The same things were measured in two ways. Each way mixes the same 12 hidden numbers, adds some noise and spreads widely along 7 directions of its own, which tell nothing about the thing.
Some things both ways: the first way, then the second way.
[ 7  7  3 -4 -2  1  0  0  1  2 -5 -1 -9 -1  2  1 -2  2  0  6  1  1  3  0
 -4 -2 -2  3 -1]
[  1   5  -4   7   3 -11  -7   2   7   2 -13 -19  12  -5   4   1  -7   4
   2   1  -5]

[-12 -11  -2  -7  11   1   3   4 -14   0   7   6  -6  -1   9   7   5  -4
   7  -7  -8  -6  -7   5  -2  -7   2   7  14]
[-15  15  -6  -5 -17   3   1 -17  17  -2  -7  -8  -2 -12   8 -10  16 -11
  19   1  14]

[ 3 -1 -2  1 -3 -5  4 11  0 -3  6  0  3  3  0 -2 -1  5 -4 17 12 -1  6 -5
  7 -3 -4  4  0]
[  2   2   0   2   8  10   3  -1  -5   4   7   0   0   2  -1   6   1   2
  -2  -2 -15]

[  3   3   3   2  -8   6   7  -5 -14   4   5  -4  -5   4   5  -5  -3  -9
  -2  14 -10  -4   1   1  -3   8  -5   3 -12]
[ -2   3   2 -11   5   5   2  -9  -2   5  -3  -4   5  -4   5  -8  -3  -7
  -8   5 -11]

[ -6  10 -11  -1  -2 -10  10  -7   3   0  -4 -13  -2 -13  -5  -5   8   5
  -4   9   8   1  10  -8   2   8 -11  -5  -8]
[-2 -1 -2  8 13  4 -4 -5  9  1  4 -8  3  1 -1 14  2 15  7 -9  0]

[ -4   1  -6   9  -1  -1   3  13 -11  -5   9  -2  17   7  -8   3  -1   6
  -2   6   4  -6  -1   1  -1   8 -13  -3  -1]
[  9   7  -7   3  -8   1 -11  -1   2  -3 -11  -1   4  -9 -13  -6  19   5
  13   3  12]

[ -2   2  -1  -5   5  -2   8  -7  -2  -5   1  10  -9  -1   7  -6   5   3
   5 -11 -10  -4  -9  -5  -5  -1   4   3   5]
[-12   2   0  -3 -11  -6  17 -14   7 -14 -14 -12   3 -18  14 -10 -15  -2
  -5  11  13]

[  2   5   9   7   1   0  -4   8   5   4  -1  -1  10  -8   5  13  -7   3
  -3   3  -5   0   6   6  13   7  -4 -13   7]
[ -4 -10   4  10   4   3  13   6  -4   4  29  23  -5   3   7  20 -16   1
 -10  -3  12]

[  1   5  -5   2   3  -8  -2   7  15   1  -7   5   2 -11   5   2   0   2
  -3  -1 -11  -2  -8   1   0   3  10   1  -1]
[ 10   5  -2  11   0  -6 -15  14  -1  -4 -16   5   3   3  -3  -2  -2  10
   5   2  -2]

[17  6  6 -1 -4 -5 -1  4 18  4 -5  1  1 -3  6 11 -7  2 -1 16  2  6  9  2
 11 -6  3 -1  1]
[ 10   8  -1  -9   2  10   2  -5 -14  11   8 -10  -4  -5  10 -10  13   3
   1  13 -35]

[ -1 -11  -2  -2   5  -1   3 -13   1   4  -1  -4 -11 -13  18   2  -1  -6
   0   3 -12   0   6   2  14  -3   4  -2   8]
[-5  4  0 -4 -7  9 -8  5  4 -3  7 13 -2 -2 -7 -4 15 -7  4 -2 10]

[  3  -4   8   6  -3   7  -1   3 -14  -1   8   1   1   4  12   3  -5   4
   1   0 -17 -10  -7   5   7   8  -2   1   7]
[-11   0   7   3   2   5  -3   1   5  -6   7  16   9   6  -2   7 -15   3
  -9  -5   9]

[  0  11  -7  -2   8 -10  -1   1  14  -5  -6   3   2 -15   2  14  13   7
   0 -10  -9  -1  -3   3   3   2   7  -5  12]
[ 14  -5   0 -17 -16  -4  -3  -1  -2 -10 -22  -8   1  -3  -2 -19   6  -4
   5   7   0]

[ -1  -8  -4   9  -6   3  -7   1  -9  -7   0  -3   4   0  -3   6  -8   2
  -8  -1 -14  -1  -6  13  -3   8   3  -1   0]
[ -3  -8   1   5   5  -2  10  -1   3 -13 -12   8 -13  12  -7   9  -6  13
   1 -10  13]

[  1  -1  12   9  -3  10  -4   0  -1   1   1  -5   2  -3  10  17  -8  -5
  -6   7 -11   5   3  12  16   0   4  -7   5]
[  1   6  -5  -4  -4   5   6 -20  10  -2  -2   2  -8   4   8  -2   5   9
  16   3   4]

[10 -4  9 -2  0  0 -3 -7  4  0 -2  2 -9 -2 10  4 -4 -1 -2  7  1  7  5  5
 12 -9  6  2  8]
[-10  -8   8  -2   0   7   3   8  -2  -1  -4  15   2  -7  -4 -12  -9 -28
 -17   3   7]

[ -1   2   1   5  -4  -2   3 -10   3   2  -3  -7 -11  -7   5  -4  -5  -3
  -4   5  -3   0   6   1  12  -5   2  -1  -4]
[-4  7 -3  5  1  2  8  2 -3 -4 14  5 -7 -3  8  3  3 -1 -2  1 -4]

[ 7  7 -2  3  3 -1  6  7  3  4  1 -3  5 -8  3  6  2 -2  2 17 10  9 13 -2
 11  2 -5 -5  2]
[-15   4  -1   4  14   8  -1 -14  21   5   6   3   7  -3   7   7  -7  -5
   1  -1  11]

[  6   1   0   6  -1   8  -4  11 -11   5   2  -1   0   6   4   3 -13   3
   6   4  -5  -2  -3   6  -7   4  -3   5   1]
[  3  -6   7   4   4  -1 -10  28 -13  -3  -3  21   0   3  -3  -2   0 -20
 -17   3  -2]

[ 5 11 -4 10  9 -2  3  9 -3 -4  3  0  5 -2 -6 11  5  3  4  3  9  1  6  4
  7 -6 -7  0 10]
[ -4   6  -8   7   3   0  10   1  11  -1   5   1   3 -11   9   0  -9 -16
  -9   5   5]

[ -4  -6   5   1   0   5   2  -1 -12   2   3   5  -3   0   8   0  -2  -7
  -2   0 -18  -8  -9   6  -2   3  -1   2  -2]
[  3  -2   0  -9 -19  -9   7   4  -6  -2  -3   0  -7   4  -1  -9  -4   1
  -1   8   4]

[-5 -8 -6 -1  8 -8 -6 13 -6  1  5  6  3 -8  0  8  9 -3  1 -2 -3 -4  0 12
  2 -5  5  3 14]
[ -9  -4   5  -7 -17 -11   8  15  -7  -4   3   7  -3  -2  -4 -12  -5 -25
 -15  -1  11]

[  8 -10  -2  -1   6 -12   0  12  -2   0  12  14 -10   2  16 -13   1  -2
   0   4 -16 -19   0  -5   2  -3  12   7   6]
[ 10   0  -3  -3  -1   7   3  18 -10 -11  10   9  -3   2  -6   8   2  -3
  -9  -4  -6]

[ -3  -6   5   1   7   0  -3   3  -4   0   6  -2   1  -8  12  18   0  -3
   2   1 -13   0   2  10  13  -1   8  -2  15]
[  0  -5   2 -11  -3  13  -7   0  10  -5 -15   8   3   2  -4  -7   4 -17
   5   2   7]

[ 0  4 -2 -2  0 -2  1  6  8 -4 -4  6  0 -5  2  3  5  3 -5  4 -2 -1 -4 -1
 -1 -2  1  1  1]
[ -4   9   0  -5 -15  -3   6  -8  -3   2  -4  -2   7 -12   4 -12  -4  -9
  -3   4  -1]

[ -6   3 -17   4   0  -4   0  17   0   4  -3 -10   4  -5  -5   3  -5   2
  -6  13   2  -5   5  -1 -11   7  -7   2 -10]
[ 14   1  -4  -2  -3   5  -3   5  -6  -1 -10  -3  -3  -1   0  -2  16  -4
   7   0 -14]

[ 5 -9 -7 -2  2  4 -1 10 -9  1  4  5  4  4  5  0  0  0 -1  9 -6 -7 -5  4
 -9  4 -5  6  1]
[-6  5  0  2  1  6 -7 -2  5  5 -5 11  4 -3 -8  0  5 -4  1 -8  6]

[-10  -9  -8  -2  14   2   9  -4 -14  -9  10   5   1  -2   9   7  15   1
   6  -9  -9  -6  -9   0   4  -2  -1   2  18]
[  8  -9  -1  -1  -1 -14  11   3  -8  -7  -2  -7  -9  10   1  10 -12  21
  -3  -6  -1]

[  7   3  12   0   2   2  -9  -1   4   1  -4  -1  -4  -2   9  13 -10   2
  -4  -3 -17   0  -4  10  -3   7   9  -2   6]
[ -4  -5   0   5   8  11   2  -4   8  -7   1  17 -14   3   4  10  -1   0
   9 -11  12]

[  3   0   8  -7  -2  -2  -8   0   3   5  -7  -1 -16  -7   9   0 -13   1
  -3  -1 -13  -2   0   4  -6   3   8   1   0]
[ -7   0   0  -5   0  16  -5  -7  13  -3  -8   0   0  -3   1  -3  13 -16
  12   2   4]

[ 6  8  3  8 -5  9 -8 11  4  3 -5 -6  5 -2  3 15 -7 -1 -9 11 -9 -1  2  9
  0  7 -1 -5 -3]
[ -8   3   1  -2  -1   3  17 -27  10  -2   1   9  -1  -5  21   0 -15  -2
   0  -5   4]

[12 13  5 -2  0 -1 -4  7 10  3 -8  2  2 -3 -1  6 -1  4 -4  6  2  3  2  2
 -6  6 -2 -5  0]
[  5  -8  -2  -7   1   4  10 -14   4   3   1  -1 -14   1   7  -3   3   2
   9   1   1]

Other things, the second way, with their names:
J_422: [-14  19  -4   0  -7  -5   6  -6   1  -1  14  -5 -10 -11  19  -9   3  -3
   3   2  -6]
J_700: [ 13   1  -5  -2  -7 -13  -7   9  -4  -2  -6 -20   4   6  -2  -6   1  11
   5   8 -12]
J_842: [ 11   5  -1  -3  -3 -20   2   2 -17   3   1 -14   2  -2   6  -3  -2   9
  -7  -1 -17]
J_720: [  5  -7   6  -6 -13  -8   2  17 -21   6   8   2   4  -2 -10  -9  -6  -6
 -17   9  -5]
J_877: [  0   4   0   2   3 -14   0   9 -12  -3   6  -8  -1  -1  -3   3  -2  11
  -9  -6  -7]
J_308: [-2 -1  3  2  6  6  2 -2 -1  0 -4  0  6 -2  2  2 -5 -4 -6  2 -7]
J_71: [  7   3   0  -6  -5  12  -9   9  -9  15  -5 -15   7  -4 -17 -18  12 -12
   1  12 -26]
J_210: [  7   6  -5  -1   7  11 -10   1   4  10   7  -7  -5  14   2   9  13   7
  15  -2 -23]
J_504: [ 7  1 -4 12 19  0 -7 -6  1 11 13  2 -6  3 -5  2 17  2  9 -8 -4]
J_257: [ 4  1  1 -5 -8  4 -6 -2 -1  5  1  5 -6  4  7 -4 18 -6 14  9 -1]
J_72: [ -8 -10   9 -11   0  -1   9  -6  -5  -4   9 -14  -5   0   6  -4   2  -1
  -3   0  -7]
J_888: [ -6   2   4  -8 -10   0   3 -14   4   1  -7 -11   1  -3  11 -12   1   1
   6   7  -5]
J_219: [ -2   6  -2 -11  -9  11  -1  -5   6  -7  -3  -5  -3   2   3  -8  13   2
   9   6  -7]
J_870: [ -7  -8   4   3  -1 -10  21  -5  -1 -10   7   3 -16   5  21   5 -20  10
  -3   2   7]
J_306: [ 2 -4  0  7  6  1  9 -5 -7  5 13  8 -9  1  1  5 -2  9 -1  1  2]
J_718: [-11   4   0  11  11  11  -4 -14  19  -2 -12  15   2  -8  13   1   1  -9
   8  -4  12]
J_183: [  4  -8  -2  -7   3  -1   9  -6  -3  -6   7  -3 -15   8   0   8   6  13
   6  -2   3]
J_217: [ -2  17  -4   2  -4 -14 -11   8  -4  10   6 -14  17 -10   0 -10  -6  -2
 -10   6 -13]
J_708: [-6 11 -6 10 -1 -6 -8  5  9 -2 -3 -3  7 -1 -9  0 -3  0  3 -2 10]
J_919: [  8   2  -2  -3 -11   2  -1   3  -7   7  12   4  -5   4  -1   0   7   8
   8   1  -6]
J_827: [ -2 -12   0  -4   3  -9   8   8   5  -6   6  -3  -9  13  -4  13   0  -8
  -3 -12  11]
J_291: [-16   4   1  14  -3   3  -1   3  13  -4 -12  15   9  -4  -3   6 -12 -10
  -3  -1  22]
J_766: [  6   4  -1 -13 -11   5  -4 -11  -3   9  -8 -14  -1  -5  -1 -18  22  -3
  14  17  -9]
J_248: [ -2  -3   2   7  -5   8 -13   6   6   9  -9  -9  15 -12  -9  -3   5  -6
   8   8   3]
J_651: [ -3  -9   9  -6  -3   5  14 -14  -6  -2  -1   0  -1  -5  10  -5   2  -2
  -4   2  -4]
J_244: [ -6   1  -3   8  13   1  16 -11   3   6  18  -1 -15   5  11   6  -9  10
   0  -1  -8]
J_840: [ -8  -3   2  10  16  -2   8  -6   6  -6  12   2  -6  10  11  24 -10  17
   0 -15   3]
J_604: [ -4  10  -2   7   0 -10  -7  10  -4  -2   8   0  12  -7  -6   3   0  -5
 -11  -4   5]
J_654: [  9  -3  -2   7  15  -2  -5  10  -1  -1   3   9  -5  23  -7  14  -5   7
  -2 -14  -9]
J_159: [  0 -14   4 -10  11  24  -2 -11  10 -14 -14  14 -13  18  -3   7   3   1
  14  -8   5]
J_355: [-18   7   6   4   1   9  -1   8   2 -10   3  13   2  -5  16   2 -11 -12
  -8   4  -1]
J_19: [ -5   3  -1  -3 -12 -12  -4  -7   7  -4 -15  -7   7  -2  -3  -7 -10   3
   5   5  16]
J_293: [  0   4   1   3  -9   1 -14  10   3   4 -17   4   8   1  -6  -3   4   0
   4   3   0]
J_495: [  0  -6   4  -4   3  -3   0  -9   5   0 -15 -12   5   3   0  -9  -8   4
   0   6  -2]
J_897: [-23 -15  14  -1   0   9   5   5   7  -1   2  28  -1   2  -2   6 -18 -26
 -13  -7  27]
J_874: [ 16 -18   5  -4  11   6  13  -5 -10  -3 -11  -1 -13  14  12   4 -17  25
  -2  11 -21]
J_435: [  0   4  -7  -1   0  -6 -15  -3  19  -8 -17   1  -1   2  -8   4  21  -3
  18 -10  28]
J_850: [-3  4 -3 -3 -6 -9 -4  7  7 -6  3  1  1 -1 -4 -7  2 -2 -4  1 13]
J_373: [  5   5  -4   5  10  -2   6   4  -8   2  22   1  -4   1   6  15   4   6
  -6  -6 -10]
J_494: [  9  12   0  -9  -8   1  -7  -9 -20  12   9  -9   7 -14  -8  -9  24   3
   4  -6 -20]
J_936: [-10   4  -1   5   3   8  -7  10  11   1   2   2   7  -3  -3   1  -1 -11
  -3   6   5]
J_50: [ -9  -7  10  -9 -13  -5   8   4  -8  -2   7   3   2  -9   2 -13  -7 -11
 -13   3   7]
J_878: [ 15   1  -7  -1   3  -4 -14  21  -5   7  -1 -10   8   1 -13   1   0   4
  -5   5 -11]
J_851: [  3  -1   5 -15 -17   2  -6   0  -6   1 -12 -10  13 -12  -9 -25   3 -11
  -3  13  -3]
J_477: [  8  -7  -1   1   7  20  -3 -10   4  10  -4   0  -2   4  -4   8  11   3
  15  -2 -10]
J_301: [ -1  10   0   3   8  -5  -6   5  -3   7   6   1   8   7  10   9  -9  -3
  -7  -3 -17]
J_311: [ 25  -2 -11 -14 -14  -8   6   0  -9   1   2 -19 -10   7 -11  -7  16  15
  12  10  -7]
J_245: [ 10   7  -7  11   6 -10  -4  -7   6   4 -11  -9  -1   2   9   7   3  20
  15   1  -2]
J_995: [-11  -5   4  -6   1  10  -4  -1  15  -7 -14   8   3   1   0  -9  -1 -24
  -1   7  15]
J_735: [-10  -7  10 -10   3  17   1  -3   2  -3  -5   3  -1  -5   6  -8   3 -12
  -4   2  -6]
J_797: [-11   4  11  -6  -2   9  14 -11 -13   4  10   8  -5  -3  14  -8  -7   2
 -11   7 -19]
J_873: [ -8   2   2   3  -9   1   2   9   2 -12   5  13   8  -3   1  17  -1  -7
  -6 -10  17]
J_365: [-15  10   1   3  -6  -6   2   3   1  -6   9   3   3 -16   5 -13  -5 -12
 -10   3   9]
J_799: [-10  -3   4  13   2   1   5   1   2   1   1  10   1 -10   1   5 -15   4
  -5  -4  13]
J_951: [ 13  -3  -3  -4  -4  -5  -1  21 -13   1   8  -6  -7   7 -10   3  11   4
  -3   6  -9]
J_115: [ -7  -4   1  11   9  -8   8   3   5 -10  -5  -8  -7  13   0  11  -9  17
  -1  -1   3]
J_539: [ -3  12  -1   2   1  -1 -16   1  -2   9   3   4  15 -15 -11  -7  17 -14
  -3  -2   7]
J_794: [  0  -2   4  -5  -6  -8  -7  16  -9   0   2   7  10  -5 -15 -10  -6 -14
 -16  -1   7]
J_613: [ -7  -9  11  -8  -1  10  -7   8  -9   4   1  22   1  -6  -9 -10   1 -25
 -11  -3   8]

Some of these things the first way, each followed by its name:
[  0  -3   0   2  -2  -3   4   6 -13   1   7  10  -2   2   1 -17   1  -4
  -5   3 -10 -17  -3  -2  -8   8  -8  -1  -8]  J_311
[  2   3  -9  -2   9  -6   6   7   7  -4   1   7   4 -10   4   2   9   6
   3   0   4   6   3  -6   4   3   3  -6  12]  J_183
[ -4   0  -5   6 -14  -3  -1  11   0   6   0  -5   9  -3  -2  -2 -10  -2
  -7  13 -10  -5  -3   5  -2  11  -2   1 -18]  J_797
[ -2   1   3  -2   5  -3  -5  -9  -4  -3  -2  -5 -10 -14   0  12   9   0
   0  -9   0   6   9  12  12  -7   5  -5  18]  J_827
[ 10   8  11  -3 -13  -4   3   1   2  -1   1  -2   2   5  -3  -1  -2   5
  -5  17   9  -3   7  -3   6   0  -9   0  -7]  J_851
[ -8  -4   4  -2   1  -2   8  -2  -4   8   6  -3 -16  -4  20  -6  -9  -8
   5   7 -13  -5  -1  -5   8  -4  12   9  -4]  J_355
[-11   8  -5  -4   6  -9   6 -11   7   0  -5  -8   1 -18   2   5  12   0
  -3  -1  -4   5  -1  -1   4   9   2  -6   2]  J_613
[  2  -2  -1   2   2  -4   0  18 -11  -3   9  10   4   5  -2  -7   0   3
   0   4   1  -9  -7   0  -6   1  -1   8   2]  J_708
[ -3  -8  13  -5  -1   7  -4  -7  -7   5  -1  -2 -10  -6  14   7  -7  -7
  -2   0 -16   2  -2  11   4   3   6  -2   5]  J_897
[ 6 11  3  3 -6 -2 -3 -5  3  0 -5 -3  3 -5 -6  4  2  4 -3 -1 -1  3  4  7
  1  6 -4 -8  0]  J_539
[ -5  -1  -6  -5  -2  -7  -2  -5   7   1  -4  -7   1 -11   4   3   4   0
 -11   3 -13  -5   1   2  -4  13   0  -8  -5]  J_494
[-11   1   5  -7 -12  -5   3 -13 -16   7   4 -12 -16  -3   0 -15  -3  -3
  -2   0  -6  -8   5   0  -3   8  -4   0 -12]  J_72
[-10   2  -8   1  -4  -9   9  -2   2   3  -1  -7   5 -14  -3  -4   5  -3
  -7   9   1   0   6  -3   7   7  -9  -7  -9]  J_720
[ 14  22  10   7 -13   6  -6   9  10  -1  -8   0  10   7 -12  13  -7   9
  -2   6   8   6   0   8   0   1  -6  -4  -4]  J_245
[ -8   0   0   4  -5   4  -2  -3  -1  -3  -8  -6  -3  -9   1   5 -10   2
  -9  -2 -11   1  -6   7  -1   4  -1  -2  -4]  J_291
[  8  -7   6  -1  -6   2  -4  12   1  11   0   2  -1   1  12  -2 -13  -6
  -7  19 -10  -8   5   3   0   4  -3   0  -8]  J_919
[  1   6 -10   5   6  -6   7  13 -15   2   7  -1  10  -1  -4  -1   2   0
   2  10  -8 -11  -3  -1 -15  18 -15   3  -7]  J_878
[-14  -7   0  -2   4   7  13   1 -18  -3  12   4   0   1   8  -4   6  -7
   1   3  -5  -3  -8  -4   2   3  -2   2   2]  J_19
[-15  -5 -15   2   6 -10  15   5 -11   5   9  -5   0 -12   3  -8   4  -6
   5  10   3  -3   6  -6   8   0  -7   3  -4]  J_936
[ 2 -3 -4  0  4 -4  6  8  4 -1  4 10  7 -2  4 -4  5  2  0  6  7  2  0 -5
  8 -2  0 -3  5]  J_306
[  4   5  -4  -7   0 -17  -1  -2  13   2  -4  -2  -1 -11   2  10   5   5
   4   1  -4   1   5   2   6  -1   6   1   5]  J_735
[  0  18   1   6  -6   8   4  -7  -3  -5  -3 -14   4   1  -9  14   5   4
  -4   7   9   6   4   4   3   3 -11  -4  -2]  J_842
[ 8 -1 -1  1 -5  5  6 -8 -8 -2  4 -8 -5  6  3 -1 -1 -1 -2 17  9  4 10 -1
  6 -3 -6  2 -1]  J_877
[  7   6   9   6  -8   1  -1   2 -13   4   7  -4   0  10  -4  -3  -7   0
   1   9   2  -6   3   5   1   2  -7   4  -5]  J_365
[-15   6  -5   2   5  -4  11   1  -3 -10   6 -10   3  -8   3   7  10   7
  -2   4   5   5  -3  -9  10   4   3   1   5]  J_159
[ -2  -5   5   7 -10   6   1 -11 -11  -8   2  -8  -5   2  -1   3  -8   3
  -2   4   6   8   4   7  16  -9  -2   1   4]  J_115
[  7  -8   6 -10   1 -15 -11   3  12   0 -10   5  -4 -12   5   5  -8   6
  -8   3 -11  -2  -3   7  -3   2   7   3   5]  J_71
[  4   6  -3   2  -4   3   1   9 -12   4   5   1  -1   5  -5  -3   3  -3
   2   6   4  -3   5   5  -6   2  -5   0  -2]  J_435
[ 8 -6 -2  2  7 -1 -5 10 -6 -2  7 10  2  0  6  6  1  6  5 -6 -7 -5 -1  6
  2  0  3  0 18]  J_604
